The rows of a group lie close to one hidden flat surface of 12 dimensions, which may be shifted away from zero. Surfaces can cross.
In the rows, 128 means zero.
Some rows, each with its group after it:
[ 91 155 112  79 108 150 139 123 113 161 141 141 119 135 170 147 148] => z640
[134 125 118 112 108 143  96 171 120 125 141 143 118 105 152 166 160] => z640
[136 139 140 144  86 119 132 129 127 185 128 118  87  98 123 111 123] => z169
[117 159 134  98 108  94 144 176 135 118 131 149  78 106 116 116 137] => z194
[133 108 102 137 146 180 139 131 113 176 114 177 188 133 132 140 169] => z267
[118 111 106  98 157 150 112 141 124 126 123 156 131 138 160 151 138] => z640
[161 159 104  99 151 152 127 167 103 145 126 139 136  97 181  90  95] => z194
[134 113 125 134 124 101 152 150 151 150 120  92 114 134 131 139 138] => z194
[113 122 169 160 126 128 128 122 155 135 113 146 114 117 170 113 127] => z401
[151 125 221 140 189 108 154 136 133 128 108  99 169 193 141 139 116] => z310
[131 130 120 143 147 102 143 150 156 127 123 147 149 106 155 103 134] => z640
[140  79 108 121 140 103 109 120 139 169 139 105  81 107 102 163 116] => z194
[134 159 115 167 132  83  77 101  65 105 139  86 129  76 117 161  82] => z169
[134  67 118 116 132 131  87 158  98  77 139 175  94 142 144 122  85] => z194
[149 160 179 125 138 113 183 164 134 105 140 127 113 148 125  99 144] => z310
[117 127 181 146 120 137 114 125 130 146  96 115 120 160  81 146  94] => z401
[142 116 152 130 129 124 147 118 156 100 111 175 129 146  95  62 148] => z310
[130 126  69 101 134 142 191 106 137 173 174 134 147  95 110  88 134] => z640
[143 140 133 159 101 115 145 138 127 134 123 119 104 153  99 112 139] => z310
[125 121 101 126  49 108  62 149 155 198 101 107 146 134 110 116  76] => z267
[115 136 105  85 176 138 146  98 122 180 113 128  87 108  89 146 119] => z640
[112 136 172 136 151 125 151 157 127 127 120 169 142 155 157 116 120] => z401
[ 99 127 147 214 129  97 137 166 163 129 129 168  99  86 165 126 107] => z401
[152  78 180 117 118 160 112 110  89 124 136 175 159 150 122 113 146] => z267
[ 94 162 107 117 131 136 127 111 106 148 132 147 129 145 138 141 124] => z169
[158 112 110 147 107 126  84  79 144 128 154 134 168 120 104 122 169] => z194
[152 156 180 137 135 154 146 158 130  92 140 157 153 147  46 116 135] => z310
[ 97 121 177 109 108 152 137 121 118 106 154 150 109 157 147  94  66] => z267
[125 130 179  99 129 157 109 123 152 124 117 161 132 138 165 102 126] => z401
[113 154 114 120 137 127 136 153 129 132 148 167 112 148 138 134 139] => z978
[131 135 143 166 114 151 144 134 126 138  95 120 162 126 136 105 119] => z978
[155 143 160 185  89  84  72 212 126 111 114 144 109  57 154 149 140] => z640
[117 148 136 123 135 128 137 120 126 119 132 117 105  83 120 131 111] => z169
[ 71 123 119 129 120 143 160 136 155 153 125 139 104 110 162 134 112] => z401
[114 151 133 130  84 142 147 180 177 152 109 119  88  67 125 117 127] => z169
[ 94 117 154 122 116 161 120 144 165 145 129 135 160 149 159 131  87] => z401
[185 104  80 121 143 176  76  96 143 142 179 116 159  90  94 134 123] => z194
[171 190 133 152 145 156 113 134 131 118 133 110 120 201 122 126 135] => z310
[ 87 133 142 145 113 119 108 128 125 143 114 148 130 132 135 158 117] => z401
[147 144 166 148 120 159 151 150 130 143 132 156  85 108 142 117 170] => z978
[147 131 133 147  98 151 123 156 111 119 128 120 162 108 110 108  98] => z978
[ 80 174 147 121  92 166 114 120  95  81 152 138 118 125 101 155 101] => z267
[158 112 174 188 107 164 137  98 132  96 146 149 138 171  66 112 171] => z310
[124 138 149 157  93  73 141 112 101 195 121 111  99  82 203  97 110] => z640
[139 131 174 120 126 111 103 118 147 117 115  83 120 112 139 128 104] => z640
[151  85 113  99 128 142 111 132 157 133 130 119 140 142  99 162 184] => z194
[128 157 115  85 130 180 121 187 130 187 137 145 136 111 105 186 149] => z978
[134 112  92  99 152 157  81 111 137  82 160 148 146 137 125 136 120] => z194
[134 114 118 129 123 106  83 122 151  95 155  83 130 148 158 161 121] => z169
[121 147 151 161 137 146 152 125 130 117 112 105 157 113 143 131 125] => z401
[ 98 148 129 104 136 108  85 122 116  99 120 132 120 125 154 144  94] => z267
[187 110 115 135 119  93 107 129 137 160 136 131 152 123 125 108 176] => z194
[ 93 112 129 124 114 125  95 109 163 132 121  91 124 152  88 166  86] => z267
[117 100  64  90 135 112  96 130 102 164 143 113 106 159 116 196 129] => z978
[106 155 137 126  87  99 114 108 136  86 127  74 170 105 144 131 124] => z169
[137  96  92 154 171 116  64 143 112  91 108 152 190 125 134 156  97] => z640
[153 118 177 150 159 109 131 121 127 148  85 138  84 116 121  90  97] => z310
[134 124 148 144 118 120  92 112 156  69 114 180  76 106 110  87 143] => z401
[131  91 111 149 105 139 100 150 108 105 149 131 136 101  84 168 125] => z978
[115 147 138 105 153 122 123 124 118  82 127 152 138  91 129 114 110] => z169
[ 94 152 112 106  86 145 124 139  71 172 133 128 144  96 169 148 106] => z267
[ 96 138 124 106 119 136  85 141 160 127 105 125 120 167 152 135  80] => z267
[152  89 123 118 144 154 137 171 138 127 116 100 147 144 156 140 117] => z194
[126 101 184  72 102  99 119  88 121 130 144 131 165 114 145  87 118] => z169
[162 109 200 113 122 156 133 122 136 121 126 127 110 131 187 108 170] => z978
[121 107 102  88 158 126 129 128 118 132 155 133 134  95 114 162 130] => z267
[190 113 121 118 132  98  86 148 158 112 122  72 121 136 145 129 138] => z169
[169 123 153  92 150 127 110 160 160  97 132 136 105  98 134 108 138] => z640
[140 171 130 140 133 131  86  93  94 111 117 151  93 106 159 105 126] => z310
[ 87 133 121 115 130 152 121 169 158 142 119 129 116 113 109 149  60] => z401
[154  98 156 122 127 107 158 149 146 142 123 124 152 151 116  92 123] => z310
[156 147 158 124 151 166 139 114 128 139 143  96 143 108 133 131 123] => z310
[ 84 130 159 141  90 136 104 116 161 146 118 164  87 113 151 119 113] => z401
[108 111 113 136 148 116 122 146 153 140 119 149  83  58 149 154 138] => z401
[164 102 189 147  94 145  71 155 121 146 146 166 165  98 147 124 128] => z401
[128  78 121 145 129 116 154 103 142 175 130 116 153 145 135 116 127] => z640
[125 132 143 148 127 167 145 127 116 133 123 148 116 114 125 127 136] => z267
[155 193 189 206 104  85 132 153  84  78 138 157 159 180 124  69 108] => z310
[157  87 169 163  90 149 113 175 110 118 161 161 142  85 118 115 111] => z978
[109 144 114 108 111 148 138 137 135 163 107 166 136 123  97 127 160] => z169
[121 130 153 101 112 132 145 104 150 107 133  99 135  86  84 136 159] => z169
[102 141  97 126  85 113 126 121 125 130 147 139 142 125 143 114 130] => z267
[133  87 135 127 151 113 111  81 171 110 129 132 111 148 134 123 155] => z194
[118 136 126 102 113 154 116  90 139 154 116 140 140 118 133 132 177] => z194
[ 73 158 133 144 120 168 122 125 114 109 131 164 153 160 144 134  87] => z267
[131 130 159 122 114 127 139 136 112 115 132 154 121 119 102 116 138] => z310
[150 100 138  75 167 135 137 165 143 158 123 126 108 138 163 108  84] => z978
[115  93 116 168 129 139 138 123 124 120 113 132 164 125 103 144 127] => z169
[165  96 121 130 151 171 117 134 120  91 139 156  80 115 104 129 147] => z640
[113 139  92 160 117 183 152 169 107 133 161 137 106  80 118 160 110] => z267
[146 146 113  99 168  62 123 118 130 159 124 171 145  96  99  75 105] => z640
[ 78 174 119 138 139 137 159 172 139 166 165 206  95 143 136 170 171] => z978
[119 106 181 142 131 169 125  74 118 123 132 142 162 141 117 135 143] => z310
[139 128 146 134 133 148 129 149 129 124 129 149 107 107 127 137 151] => z978
[145 139  84 146 129 100 125 149 123 134 160 119  82 127  80 152 131] => z978
[126 131 148 101 142  92 130 139 171 122 128 127 127 132 157  96 111] => z194
[131 137 151  83 143 118 140  99 130 144 128  75 115  96 122 139 121] => z169
[121 137 115 171 143 125 159 156 158 118 144 147 113 135  87 142 148] => z978

New rows. What belongs after each?
[113 120 114 126 156 127 133  86 114 161 111  89 118 107 158 142  97] => z640
[100  83 123 116 153 115 163 102 146 118 108 155 120 160 182 103 149] => z401
[125 132 149 111 101 137  99 126 113 131 127 156 136 126 112 104 101] => z267
[114 150 127 109 123 102  78 128 152  85 138  84 120  73 126 176 118] => z169
[129 129 109 138 106 117 102  90 129 133 153 139 140 123 121 120 140] => z194
[114 141 125 146 136 113  94 119 143  93 121 142 120 128 116 127 108] => z267
[120 129 130 140 149 116 160 141  82 134 110 125 145 129 115 142 116] => z401
[130 121 142 153 179 103 121  85 153  74 131  79  84 105 123 165 139] => z169
[142 112 143 141 128 116 109 146 113 182  96 113 132 121  86 134  73] => z310
[157 195 161 151 117 164 160 161 109 151 159  93 118 176 140 117  98] => z310
[171 150 111 160 186 129 158  75  55 112 142 112 109 157  97 119 133] => z169
[139 112 134  97 116 129 145 155 160 149 130 120 129 136 127 124 154] => z194
[127 170 126 100 162  62 103 124 140 137  99 135 109  98 156 119 130] => z194
[124 114 119 127 135 118  97 138 104 147 128 145 118 126 142 171 136] => z978
[126 132 143 169 131 172 117  57 138 126 109 131 118 141 100 128 155] => z310
[170 117 121 118 158 137  98 114 134 130 114 136 141 111 154 107 139] => z194
[153 136 170 148 149 150 124 116 122 134 140  88 186 174 126 157 126] => z310
[132 113 120  94 120 141 127 125 127  99 166  87 165 160 146 138 112] => z169
[119  83  96 145 134  99 127 115 109 149 131 118  87 153 145 154 125] => z194
[121 145 108 105 120 163 159 120 106 140 140 142 155 152  91 127 153] => z169
[153  85 145 122 151 125 136 119 170 123 111 116 114 116  92 133 171] => z169
[147  72 115 108 125 186 160 179 132 173 156 157 107 122 143 119 118] => z640
[126  78 115 104 134 135 106 138 100 193 127 148 154 140 118 142  69] => z640
[139 123  80 116  96 130 109  88  98 117 125 109 136 195 130 130 169] => z978
[ 96 120  92 115 143 146  97 145 120 164 150 117 117 135 153 190  74] => z169
[144 110 156 191 161  82  90 171 143 116  81 148 137 106 126 130  92] => z640
[105 137 121 127 124 119 187 137 165 172 133 131 128 119 175 110 160] => z640
[ 95  94 139  99 149 132 164 140 138 156 120 160 127 160 181 121 124] => z401
[142  90  87  82 138 148 121  92 142 141 192 178  83 153 119 106 147] => z194
[157 117 111 125 118 184 134 151 112  95 170 127 132  85 118  97  80] => z640
[168 113 138 179  95 118 111 145 131 105 146 146  92  72  74 108 143] => z169
[155 148 106  65 102 160 113 117 146 150 182 179 164 128 120  83 169] => z194
[121 123 158 124 125 141 153 109 154 139 107 131  96 143 150  99 143] => z267
[110 101  99 174  88  96  88 104  97  89 124 156 165 119 143 111 115] => z401
[127 121 122 115 145 116 118 135 122 149 116 130 116 107 209 133 133] => z640
[167 103 117 117 115 104  99 117  88 168 104 112 186 140  99 129 137] => z169
[118 101 143  95 152 205 182 146 150 158 147 158 116 143 129 118 115] => z267
[115 103 152 200 129  92 119 182 155 110 136 186 135 141 144 111  88] => z401
[119 136 138 142 122 146 148 220 157 133 122 177 111 109 167 131 142] => z640
[107 132 127 152 125 156 149 144 129 133 114 151  63 130 171 167 195] => z640
[125 151 115 139 173 133 154 119 110  94 104 104 135 110 116 134 117] => z169
[117 127 147  90 177 136 115 122 186 139  95 139 106 143 108 115  84] => z267
[150  90 126 134 113 150  88 126 135 120 147 123 117  87  92 139 108] => z194
[ 74 165  83  70 165 170 128 139 134 135 116 134 140 110  94 201 134] => z169
[132 136 133 136 126 154 127  90 136  73 140  97 121 124 107 133 143] => z640
[121 135 190 118 100 158 155 101 139 109 113 171  67 173 104  67 141] => z401
[155 102 124  85 141 122 105 146 143 118 172  98 109 142 109 179 147] => z978
[134  90 116 116 146 134 128 105 157 113 117  67 166 145  93 180 167] => z169
[101 150  96 138 109 132 107 130  77  83 141 166  80  86 113 154 140] => z978
[141 110 134 136 148 102 136 122 146 141 120 130 127 117 156 110 133] => z640
[119 166 149 175 149 131 125 171 164  78 133 168 137  97 140 124 130] => z401
[140 116 152 114 141 153 143 168 138 130 134 150 135 109 148 103 103] => z401
[ 86 138 156  37 135 129 112 106 148 152 137 161 109  78 110 148 138] => z169
[119 119 111 141 176 125 145 120 145 127 111 161 138 140 121 113 122] => z640
[121  86 137 154 108 136 129 121 132 138 125 124 155 131 149 120 109] => z401
[122  59 139  94 113  98  81 162 115 140 206 125 156 152 149 186  87] => z978
[127 141 161  85 138 136 116 212 145 161 110 161  95 104 142 135  96] => z640
[ 87 150 164 139  98 144 165 122 100 148 124 133 121 106 100 135 113] => z310
[163 135  97 155 139 128 127 171 121  97  77 120 169 106  92 118 140] => z169
[139  72 195 204 136 132 117  66 117 163  90 113 107 170 119 142 125] => z310
[134 149 101 124 130 121  93  98 115 133 167  84 102 148 120 183 135] => z169
[106 126 106 102  69 105  73 119  94 151 134 166 131 115  87 169 174] => z194
[100 110 154 118 123  83 149 130 123 135  97 132 135 112 106 136 134] => z310
[ 81 148  96 132 165 107 115  96 130 117 116 159 176 146 156 138 123] => z267
[165 141 131 148 156 116 136 100 185 126 119  93 110  94 107 122 178] => z194
[ 97 104 139 159 181 101 154  74 132 110 130 127 128 130 142 139 121] => z267
[123 160  93  83  87 150 122 153 118 110 159 153 133 157  97 136 164] => z310
[124 137  91 151 163  97  78 144 136  99  71 111 160 119 137 169 126] => z169
[145 143 146 107 100 102 105 130 131 108 126 105 140  79 116 112 129] => z169
[124 103 124 145 135 154 121 148 143 137 126 135 117 135 140 138 107] => z267
[128 144 114 132 163 124 126 115 124 110 124 125 118 150 146 132 130] => z169
[143  78 120 144 121 129  80 150 154 162  95  85 107 136 141 171 109] => z267
[120 142 135  89 161 106 133 122 140 116  93 149  98 111 131 112 144] => z310
[ 89 126 194 126 107 186 161 120 102 164 133 149 156 157  94 138  94] => z310
[180 107 153 168 149 108 144  63  24  77 160 156 168 121  73  71 118] => z169
[ 88 135 133 139  87 129 106 134 118 132 130 171 125 117 142 120 103] => z401
[115 140 163 133 138 158 137  99  94 113 133 184 151 122 101 108 127] => z267
[150 107  87  73 174 182 148 114 103 125 156 171  95 117 138  95 117] => z640
[141 125 124  93 145 112  89 156 152 125 107 119 125  92 128 143 121] => z169
[117 133 168 187  67  91 137  89 117 123 122 130 132  88 122  86 135] => z169
[163  97 129 119 150 131  82 166 131 102 123 143 126 107 142 144 131] => z640
[158 149 124 153  95 131  93 125  99  85 152 158 102 185 123 119 175] => z310
[127 105 115 150 146 102 135 139 105 121 112 140 118 113 102 152 141] => z401
[141 146  77  77 143 132 103 114 132 151 172 153 159 139 147 112 129] => z194
[142 149 137 117  95 115  85 108 104  47 164 116 148 144 136 133 157] => z978
[137 101 109 128 104 177 118  97 132  85 187 176  77 121  87 106 146] => z194
[112 122 138 109 134 155 128 149 165 139 122 138  97  89 142 128 110] => z401
[117 142 103 139 126 160 133  74 114 148 142 142  85 105 145 111 131] => z194
[121 122  91 114 131 130 100 101  94 164 131  92 132  91 115 178 114] => z640
[123 137 120 103 116 126 100 143 127 106 105 139 165 136 132 151 170] => z194
